The first 7 rows are patterns. Each new row is the sum of 2 different patterns, raised or lowered, with some noise. Before adding, each is slid sideways (what falls off one end comes back at the other) and multiplied by a number that may be negative. Names go in the order of the patterns.
Known rows, each followed by the names of its patterns:
[-14   9  -1  17  -4   4 -14  -1  14  15  16  -5 -11 -10  -7  -2   5 -11
   6 -12   6 -16 -10  12  -6  10  -1  -9  -2 -14  -7  -6 -16  -5  -5   3
  13   8 -12   8  -4   1   3] => bemor
[ 14   0  -7  12   1  15  -5  -3   2 -13 -10 -13  -9  -7  16  16   5   2
  -2  -1 -16  -6   4   7  12  12 -11 -15  -6  -1  15  -4  16  12  12  -2
 -13  -9 -14  11  -7 -17   7] => vuti
[  7  -6 -12  14   2  -3  -9  -4  12  -3   2  11  -8  -5 -11 -17   3  10
 -10 -16   3  -6  -7 -16 -15   4  -4 -16   2  16 -10 -10 -16 -12  16  -3
   6 -13  16  -8   9   9 -10] => mulu
[ -4  -9  -9   0   5  -5 -12   5 -15  -1   6 -10  12  -2  -3  12   9  12
   3  10   2  -2  -4 -14  -1 -15  -4   2   9  -4 -14  12   7   2  -8   1
  -6 -11   4 -14  -4   3   0] => Ginet
[ -1 -11  -2 -13   3   7 -16   6  -3  -3 -16  -5  -6  -6   1  -9  13   2
  11  16 -15   0   4  -5   8   8  -5   2   7  -1 -10  -6   0   8   4  16
  -4  13 -14   0  14  10 -16] => Buk
[-13 -16   7  16 -14   7  -2 -14   7 -11  -2   9  12   2  14  14   0  -4
   7 -15  -7   6   6 -14  10  -7  -8  11  13  -4   2 -13  17  -8   4   7
  14  17  10   0   8   1   9] => gir
[-11  -6  -1   5  -1 -15  -6  -4  10 -12  -2  16  -6   5 -15  17 -10   3
 -11  -1 -16   1   7   8 -12  -8   3   4  10  -8 -10 -14   6  -6  13  -9
 -16 -11  -7 -11 -11   0  12] => ruro

New rows, each followed by the names of its patterns:
[ -5  18  -5  14 -20  13  -1  13  -1 -17 -13  -8   6  15   7  19  15  -3
   6   8  13   0  26  10   0  10 -10  -2  12  -3   9  11  13  14  19  12
  -2 -11   7  10   1  17  -1] => bemor gir
[-16   0  -2   7   9   5  -1 -22 -20 -10  -2 -12 -21  10   7  -3 -10   0
   0   0 -13 -16 -13 -11 -17 -21 -12 -19   3  11  -3  -9  -9  -4 -20 -15
  -8   0  -3   5 -26 -13 -14] => vuti Buk
[  8  20   5  28  -5  16  21  13 -15   7   6  -5 -13   5  16  -7  12  12
   0   4   4  -1   0   9   5  23   7  10  23   3   1  21   0   8  21 -10
   9  13  -4 -10  -9   2   4] => Ginet Buk
[ 10   2  11  16  13  -3  14  -6   7   9  28   7   2  -4  28   6  22  16
  26  19   9  20  11  13  17  13   3  18  22   0  21   0   1   7 -10  21
  14  17  15  14  15  13   4] => Buk gir
[  5  -9   5  -1 -10  13  -8   9  11 -18  -8  -8  -8  -4   1  -3   3  13
  -2   5  -1  -4  -1   4  19  -9   2 -11   5   8   9  -2  -3   3   1 -12
   1   7  -5  10  -3  -7  -8] => Ginet Buk
[ 5 26  6  3 17 11 13  9 19 13 30 14 15 23 15 10  0 28 12 11 13 10 -2 23
 28 18  6  0 27 11 24 14 15 15 27 10 29  8  9 -3  1 10 17] => gir ruro
[ -1   0 -24 -15  -8  -7  -7 -28  -3 -16  -9 -11 -20 -27 -10  -1  -3  -6
 -23 -21 -15 -21 -22  -5 -30  -9 -18 -13 -15 -22  -3  -9   1  -5 -15  -6
 -22 -18 -19 -33 -16 -26 -12] => bemor Ginet
[-33 -24  -4  10 -35 -18 -27 -23 -13 -13 -26 -19  -9 -19 -10 -10 -15  -9
 -16 -33 -21  -6  -9 -41  -9 -24 -14 -13  -5  -4 -18 -22 -11  -9 -19  -7
 -11   2 -20 -13   0  -8 -18] => gir ruro
[-12   0   4 -16   8 -11 -11  -7   4   6  -8  -4 -11  -4  -3 -13  -4  -7
   7 -12  -3 -10 -10   8  10  -8 -11 -11  12 -16   6  -2  -1  11 -11  -3
   0 -15 -10 -25 -20 -12   1] => Ginet gir
[ -4   0   9 -18   7  10 -14 -11  -5   0 -20 -20 -25   3 -11  -8   4  -2
  13  -6  -1 -33 -21 -14   0  -7 -18  -3 -13  -9  -8 -16 -16   3   0   4
 -12 -13  -9 -12 -14 -26  -4] => bemor vuti
[ 14  15  16  -4  -3  26  17  19   5   8   9 -15  20 -10  25 -15  10   7
  13   8  27  -5  -4   0  22  15  -5   2  -6   7  19  23   4  23 -10  10
  26  25  10  22  20  13   3] => mulu ruro
[-14   3  12  -2   1 -14 -11  10  19   6  12  16   4  -5 -16 -24 -13  -9
 -12 -13  12   6 -16   3  13   2   1  -5 -10 -12  -8 -22 -16  -6  -7   5
   1  -7  -1   0  -9 -27  -3] => vuti Ginet
[ 11   1   5  -1   3   9  22  -8  -6  -5  14  24  17  -5  11   5   8 -22
  12   0  -6   1  -4  17  12  -8 -12  11   7 -12  -3  -3   9 -24  12  -1
  16  10  10  -8  -2   3   8] => mulu ruro
[-10   3  16 -11   4  -7 -18  14 -16 -12 -25 -24  18  -9  -8   8 -20 -18
 -12 -24 -11   2  -7 -15  -4 -20 -16 -36 -17 -15   1 -22 -15   0   0 -14
 -11 -15  20 -10  -7  -3   3] => mulu Buk
[ -7  20  16  11  -4  18 -12  15  20   5  -2  15  10  13 -16  17   5  -1
  -9  -7   7  10   2  -2   6  16   3   4 -10  24 -12  12  12   6  10  17
  -4  -8  -3   1   1   2   5] => gir ruro
[ 13  11  17   6  26   4  15  20  11  -4   4  22  33  30  14  15  20  19
  -9  31  14  37  29 -11  19  -2  22   5  19  18  10  23  19  20  26  -1
  -1   7  27   7   5  12   7] => bemor mulu
[ 16   6  -2  -5  -1  -1  -7  -9 -25 -16   5   1   5 -22  -1  -3  -5 -19
  -9  -6  -2  -5 -20  -6   4  -3 -18 -15 -12   6  -7  -6   0   0 -14 -15
  17 -21  10 -15  -4  -2   8] => Ginet ruro
[  3 -12   3 -14  -9  -7  -8 -22 -30   1   3 -12  -2  -7 -21  -7 -19 -28
  -6  10 -11 -21 -14 -16 -29 -20 -30   6 -12 -34 -14  18 -14  -7 -19  -8
   3 -17  11 -24   8 -12  13] => mulu Buk
[-10 -13 -15  -1  -7  -4  -9 -10 -19 -25  -6   5   4 -10 -30   1 -34 -16
 -10 -15  17  -2   4  -5   8  20  -8  -6  -6  -2 -17 -19 -18 -17  -9  -4
  13  -1 -10  13   9 -18 -26] => vuti Ginet
[-22 -11  -5 -32 -28 -11 -23  -4 -30  -3  -9 -14 -31 -23 -24 -11 -17 -24
 -15  -1  10 -19 -24  -8 -18  -2   7 -10  -5 -16 -26 -27 -14 -22 -31  -9
 -16 -16  -8 -14 -11 -20   6] => bemor gir
[ -5  -4  -3   5   2  -7  16 -10  -4   2   0 -14   5 -14 -13  -8 -11   4
  -8  -4   9  -4 -16   8   3   5   4   1  14   1   7   0 -11 -13   1  -1
  14   4 -18  10  12   2 -15] => Ginet Buk
[ 12  10   4  12  17  29  18  18   2   4 -10  -2  -4   6   4  -3   9  18
  -5  29  15  21  -2   3  16  -9  15  -3  18  14  12   9  -2   7  -5  11
  -7 -18  24  -8   3  18  -9] => Ginet Buk
[-20 -25 -17  -4 -29 -18 -21  -4 -24 -19 -18  -6   0 -12 -25  -6 -27  -9
 -20 -35  -3  -6 -27   0 -10 -17  -8 -15 -15  -9  -9 -26  -4 -15 -20 -18
  -5 -29 -30  -2  -7 -25 -15] => Ginet gir
[ -3   0   2 -11   4   4   2  13  -1   0  19  18  -4  13   5  14  15  -7
  14  14  12  -6  13   1  15  20   2  15  -3   4  -8   6   1   3   4   4
   2  17 -12  -2  14   6  13] => bemor mulu
[ 21  19   5   2  20  -8  -7  20  18  20  19  -7   4 -11  19 -11  10  -8
  -5  20  -1   9   7  -4   1  -5  12   4  -1  -5   6  -9  15   6  21  15
  -5 -13  17  22  -3   4   3] => mulu ruro
[-20   6  -8   3  10   3   1   7  -4   3  -1  15   0  12   2  -7  -7  -2
  -7  17   2  -1  -1  17  12  14   7   9 -10  -8  24  -7   7   3  11  15
  -1   7  -7  11 -10   8  -5] => bemor Buk
[ 6 14 15  7 22 -3 13 -2 -9 16  8 21  0  7  4 -9  9 12 -7  5 -2 23 16 21
  3 25 16 16 12  2 19 14 17 -4 15  4  0 24 23 16  8 -8  0] => bemor gir
[  5 -20 -13  -8 -22 -31 -21 -24  -3 -24  -3  -7 -26 -18 -43 -26  -5 -16
 -29 -27 -14  -1 -33 -27   1 -36 -11  -4 -25 -16 -19 -31 -35 -16 -35 -18
 -14  -3  -8 -13 -10 -20 -27] => Buk gir
[16 -8 17  3  7 15  8 11 31  9 -6 13 14  8 20 24 17 24 -8 18 33 12 -4 23
 24 22 11 -3 13  0 16 -9 25  2  0  9  7 11  5 -5  2 20  3] => mulu ruro
[  8 -14   5  -5   9  20  11  27  33  12  -5   7  12  12  19  -4  16  23
   3   0  -4   5  -4 -11  14  -4  33  -2  11  -1  30  -2  30  14 -10 -11
  23  13  15 -11   5  11   9] => gir ruro
[ 19  10  -9  17   2   6  16   0  22   4  16   7   2  24  16   2   6   6
  21  -7  -9   1  26  -8  -5   5 -14  20 -22   9   7  22   5  28  14  -4
  -9  17  -5  -7   2  -2  -3] => gir ruro
[ 39  23  25  11  16  15 -12  14  19  28   9  13   6   8  20   0  14  34
  32  19  22  27  -1  14  11  14   7   5  11  17  27  21  10  38  26   7
  34  -3  34  12  35  26  31] => Buk gir
[ 13   6 -19 -10 -11 -11 -12  -2 -19  -9 -15  -8 -24 -11   6 -13  -2 -13
 -16  -5 -21 -18  -9 -31 -12  -6 -11  12  -1 -19   9  -4   2  -1 -11   2
  -8   8 -16  -5 -28 -10   8] => bemor Ginet
[30 10  5 21 13 20 20 28 24 26 18 20 16 29  7 -2 21 15  7 13 11  2 19 31
  5 17  8 21  4 19 26 29 22 23 15 16 18 25  7  7 15 25  6] => mulu gir
[  3   2   8   5   9   4  10  13   3  11   9   4  12  -3 -11  -7   7   0
  -6  15  22   9  -4   0  -8 -13  17   4   5   7  -8   3 -14 -12  -6   9
  10   1  18 -17  10  20 -10] => vuti Ginet
[  8 -12   6 -17   4   9   3  12   7   9  11  13 -12 -19   3  -8   8   9
  11  18   1  -5   3  -1  22  18  16   8  -8   4 -18  -7 -15   3  17  19
  13 -14  18  23   0 -12   4] => vuti Ginet
[-12 -29 -11 -15  -6  -9  -9 -19  -3 -10  -2   1 -21 -19 -19 -24 -15  -5
 -24 -14 -27  -9 -21 -20   6 -21   4 -23 -22  -8 -22 -30 -20 -32 -20 -25
 -11   1 -17 -20 -10 -19 -24] => bemor Buk
[ -5  -7  14   7  16  15  14  11  10  10  15  10  15  27  14  12  12  15
  -3  -8   6   8  22  21 -10  19   6  14 -10  22  -3   4  22  -4   5  19
  -5  16   1  20  10  -7   2] => mulu gir
[-10   1   4  -3  -5   7  10 -24  16 -19   7   1  -2 -14 -19 -12  -2   2
  -4  -6   2   3  20  11 -11  -7 -12  17   0   0  -1  12   4   1  -3   0
  15   0 -11  -5  13  11   7] => Ginet ruro
[ -9  -5  -5   0 -16  -2  16 -20 -19 -20  -2 -14  -6 -34  -8 -14 -15  -4
   0   5 -12  -4 -26 -27 -25 -15 -12 -13   3 -10  -7 -16 -16 -13  -9   3
  -3 -12 -20  -2 -28 -23 -16] => vuti Buk
[ -9   9  -2   8 -10   1   0 -15 -10 -19 -20   7  -9  -4  -5  -3   0  -3
 -14   0  -6   5   8  -8  -4  -4 -22  -9 -13  -2 -12 -13  -7   3   7   7
  -5   1   2 -12  11  -3  -7] => Buk gir
[12 24 12 31 13 31 18  0 29 14 24 22 22 22 21 15 19 27 10 27  4 -7 37 27
  9 26 15 19 31 12 13 27 25 10 23 13 24  9  9  7 23 24 -7] => mulu Buk
[ 10  21  18  18  18   1  17  -6   1  20  15  -7   0  14  14  -4   1  -4
  12  -2 -15   9  29  -4  -1 -10   9  38   6   7   9  24   7  31  17   9
  20   0  -5  24   6   0   2] => mulu gir
[  8   8  24   4  11   0   7  20  -2  16  17  14   4   2 -11  11  26  10
   6   9  -1  -2  -5  -1  15   1   2   5  25  -7  -4   6  -2  28   7   9
  -1  12   0  13   6   1  11] => bemor mulu
[12 10 14 11 14 -1  9 12 21  3 -7 -3 12  2 -5 15 36 -1  3  5 12 24  2 14
  5 36 -2 20 34  4 22 -1 22 16 21  5  9 -1 25 20 23 13  5] => mulu ruro
[  8 -11   4  24   2  13 -10  20  -3   8  14  -2  20  11   4  16  18   4
   2   9  14  13  10  28   1   7  -9  -8  22  29  10  -8   7  -1   0  -6
  -1   7   8 -13  17  16  -5] => bemor mulu
[ -5  -6  11   6  13  20  14  28  21   7   7  -6 -15  -9   9  16   3  34
  21   1  -1  13  -8  25  28   3  -2  -1  11   9 -13   9   5  14   5   6
  -7  15  16   5  -8  19  29] => vuti gir
[ 2  7 35 10  2  4 17 -1  1  2  6 12 12 23 16 13 11 17  2 -6 -2 12  3 12
 28 10 15  4 -1 10 26 30 17 21 -1 11 -4 -7  1  4 20 21 28] => vuti Ginet
[  8  22  17  -9  21  12   2   9   2  19  19  18   3  26  18  -6  10   7
  12 -11  22  10  10  14  17   2   8  10  17  16   0  16  -6  17  20  27
  11  20  -2  20  21  22   6] => gir ruro
[-15 -13   8 -25 -10  -5 -17 -17 -29 -17 -20  -4 -16  -6  13 -10   8 -17
   2 -24  -2  -3 -19 -25 -11   2  -3 -12  -3  -7   7   1 -17 -16 -14   3
  -3   2 -17 -17  -6 -18  -3] => Ginet ruro
[ -4  21   1   8   2  16  22  17  19  -9  17  14   2   0  15  15  -9  16
   3  16   6   8  17  10  23   7  12  -3  -3   2   0   5  11  27  11  -1
   7 -10  -1  23  14  23  10] => vuti Ginet
[ 16  10   2  23  14  13  15  18  27   9   7  13  11  13   3  -2  -5  -1
  15   7   7 -11  13  20   4   4  17  -5  -4  14   0   7   3  10   1  -6
   5  10  19  13  -6   4  -3] => mulu Ginet
[  2  10  -7   4 -19  16 -23  -4 -23 -16 -10  -4  -2   4 -21 -18   1  -3
  -2 -14  -6 -13  -1 -17   2 -27 -17 -24  -3 -17 -26 -13  14 -15  -2  -5
   6 -10 -23   0 -12   4 -16] => Buk ruro
[ 21  -4  13  16  17   0   2  -5  23  15  19  10  -2  11   4   3   9  14
  -8   2  11  16  -1 -15 -10  10  -2 -12  12  33  -6  -3  -4   3  25   0
  13  -3  32  -4  16  32   0] => mulu ruro
[-15  -3  19  -4  -9 -22   6   1  22  -8 -22 -26 -10   0  21   0  -9  -8
 -12   0 -14  10   4   5   2 -13   8 -11 -11   4   1  21  -3   6  28  -1
   9 -18   2 -17  12 -17   3] => bemor ruro
[ 26  -1  -2   8 -10  -8  21  19  22  16 -17  13  -7  24 -17  22   0 -14
  15 -10  10  21 -11  12  11  15  18  -2  11  -2 -17   7  15   8  23  -1
  -8  22  12   1  -4  12  16] => bemor mulu
[-13   2  -8  -5   1 -21  -9 -17   1  -5   4   1  -6  14 -14  -8 -26 -19
 -11 -11 -11 -18 -13 -24 -17  11   7   2 -15 -12  -4 -24   8 -29   2   3
 -20  -6 -25 -18   0  -3   0] => bemor Ginet
[-20   1  -3 -25 -12 -23 -34  -1 -15  -3 -12 -37  -7  -7 -10   4   0  13
  -7 -20   9 -18  -2 -21 -12  -3   6 -19  -9  -7 -38  -8 -33 -29   6  -3
 -15   4 -10 -22 -13 -10 -32] => Buk gir
[-22 -10 -15 -19  -7  -5  11  10  14 -11   5 -11   1   8 -23   1  -4  19
  -5   5 -10  -3  21  16  11  -6 -10  -6  -4  -2  -2  -9  11 -17  13 -16
 -16  16 -14   8   0 -17  -8] => bemor Ginet
[  1   0  -3  -3 -11 -13   5   4  -1  23  17  10   1  30  -2  12  10  -1
   3   5  -1  18  -2  15   6   7  -9  -2  -2   4   0   8   3  26  24  -3
  -6  29  -4  18  21  -5  24] => Ginet gir
[-10 -14   1  -3  -9 -27  -5 -10 -19  -5  -4  -3 -16 -13 -16   4  -6  -9
 -13 -23 -20 -10  -2  -9 -27 -16  -6  -6 -14 -20 -10 -24  -5  -6   5  -5
   5   6 -22 -22  -2 -12  -7] => Buk ruro
[ 20  -6  19  13 -12   5  -5   7  11  23  -6   8  -4   2   5   7  15   7
  -2  10  -7  13  -5  -7  21   2  -6 -12 -15  11 -16  13   8 -20   6 -13
  -6 -16 -15  -9  -8   5   5] => bemor Buk
[-21  -9 -30  -8 -21 -17 -19 -21  -8 -11  -8 -12 -18  -7   1  -7 -30  -5
 -16  -7  -2 -12   3 -14 -10 -17 -14 -22 -18  -6  -4 -16  -4  -3  -7 -18
   9 -18 -11   2 -29 -20  -8] => Ginet gir
[44 33 16 21 10 32 12 16 19 36 -7 32 29 15 29 16 24 25 18 28 32 29 14 13
 36  9 13 13 32  6 12 15  3 41 14 23 16 13 31 26 20 17 23] => gir ruro
[-3 -6  5  3 11 -3 28 -8 25  8 23 -6 -2 -1 15 18 -2 19  2 29 35 10  3 18
 -8 27 31 17 17 27 19  0 -6 18 24 14 21  9 36  1 16 13 31] => Buk ruro
[25 29 23 20 19 28 11  8 20 32 11 20  3  7 28 13 19 14 26 14 35 17 19  5
 13  8  3 22 27 -8 23  9 12 27 21 12 16 -5 34  9 25 33 26] => mulu gir
[  9  27   1 -11   7  -2   9  -8  21  27 -12   8  -1  13  14  -3  15  11
  21  11  11  25   1   2 -11  34  -7  14  -6   3   5   1  15   2  -2  -2
  21  12   5  -9 -14  -1  21] => bemor ruro
[ 14   9  24   0   6  -5 -18   7  13  -7   9  -3  -5  18  -5  -1 -10  14
   7  16  -2 -10 -19  -7  -1  22  13   1   0  11  14   7  16   9  15   5
   3   6  -3   6  24  10  19] => bemor Buk
[-10  30  -5  14  13  24   1  26  32  17  -2  11   0   9  25  11  -8  12
  10   2  32  18  -1   5  -4  20  -3  15  27  18  23  23  14  20   1  19
  -2   6  10  27  11  15  12] => gir ruro
[ -4 -31  -5   4  -8   3  -4  -4  -2 -14   4  -5  -3 -13 -10  -3 -17 -10
 -27  -5  -9 -19 -10 -24   8 -20  -2 -21  -1 -13  -5  -9 -25 -20   0  -4
 -18 -19 -24  -6  -1  -2 -23] => Ginet ruro
[  4 -12  -1 -19   6 -13 -23  15  12  -1  -5   6  -4  15  -6  -7   2  -4
  -4 -10 -13  -9   4  15  -2  10  -3  -9 -19   4   4  12  11  16 -12 -15
   4  -5  13  -1  20  12  11] => vuti Buk
[ 8 31 23  2 -4  4 19 21 10 33 16 17  3 -8  7  9 12 -5  1 13 16  2 -3 24
  9 12  9 22  6 -5 -6 -6 16  4 28 15 30  7 17 20 -7 14 12] => vuti mulu
[27  1 27 -6 12 27 29  0  5 16 19  7 11 22 -1 11 15  4  0 15 10  8 10  0
 26 22 21 19  8  3 17 17 13 28 10 14 30 21 15 14 23 24 17] => Ginet Buk
[-13   1 -11 -15 -11   1   0  -7 -21 -25  -4 -21  -4 -25 -28 -22  -8 -10
 -15 -10  -2 -18 -23 -16  -4  -7 -15  -7 -20 -10 -24 -13  14 -16   4 -15
  12 -18 -16 -24 -18 -17 -14] => vuti ruro
[-11 -15 -13 -24  -1 -15  -1 -16 -13 -20 -18   9  -9 -25 -24 -24  -5 -16
   0 -12 -36 -16 -25 -18 -24 -26 -14 -28  -9 -34  -9  -4  -7   6 -26 -21
 -12 -30 -11 -10 -31 -17 -11] => bemor Buk
[-11 -15 -14  -5 -15  -7  -5 -16 -26 -26  -2  -3  -8  -5  -6 -18 -27 -16
 -32  -7   2  -5 -14 -30 -17 -22 -16 -23 -22   3 -17  -1 -13 -16  11 -19
 -24  -3   4  -8  -9 -13  -7] => vuti Ginet
[ 23  -4  -2  -4 -18   1  -7 -15   3  35  10   4  -5  -7  20 -10   7   0
  28  11  25   7 -13   9   1  11  18  25  15   7   2   5  -2  -3  26  -8
 -12   5   4  11  10  10  -6] => vuti mulu
[-29 -21 -16 -19  12 -20   2 -38  -6  -5   1 -26 -22 -20 -18 -34  -2  -5
 -33 -16 -21 -10 -31 -17 -16 -25 -18 -32 -12 -10   3  -4 -40 -12 -15 -25
 -17 -16 -19 -17 -17 -13 -15] => mulu Buk
[-20  -6 -18  -1  22 -13  28  12  11  10  -5   2  -8  21  -2 -16   6   3
   1 -18   9   3  24  -7 -10  14  -5  -6 -18  -6  -8   8  21  -6   1   2
   3 -17 -10  -2   7  18  10] => vuti Ginet
[11  8 -6  6  2  5 27 16 25 14 34 16 -8 -4 26 10 17 44 15 22 10 -5 -8 25
 14  7 15  6 12 15 11 -1 11 41 14 35 13 12 18 13  1 26  6] => vuti gir
[-26   2 -12 -16 -38   4 -27 -15 -34 -25 -27 -14 -19  -4 -14 -27 -19 -21
 -12 -10 -25 -23 -15  -8  -8 -16 -21 -29 -14 -29 -32  -4  -1 -26 -27 -14
   0 -15 -24 -12 -23  -9 -33] => mulu ruro
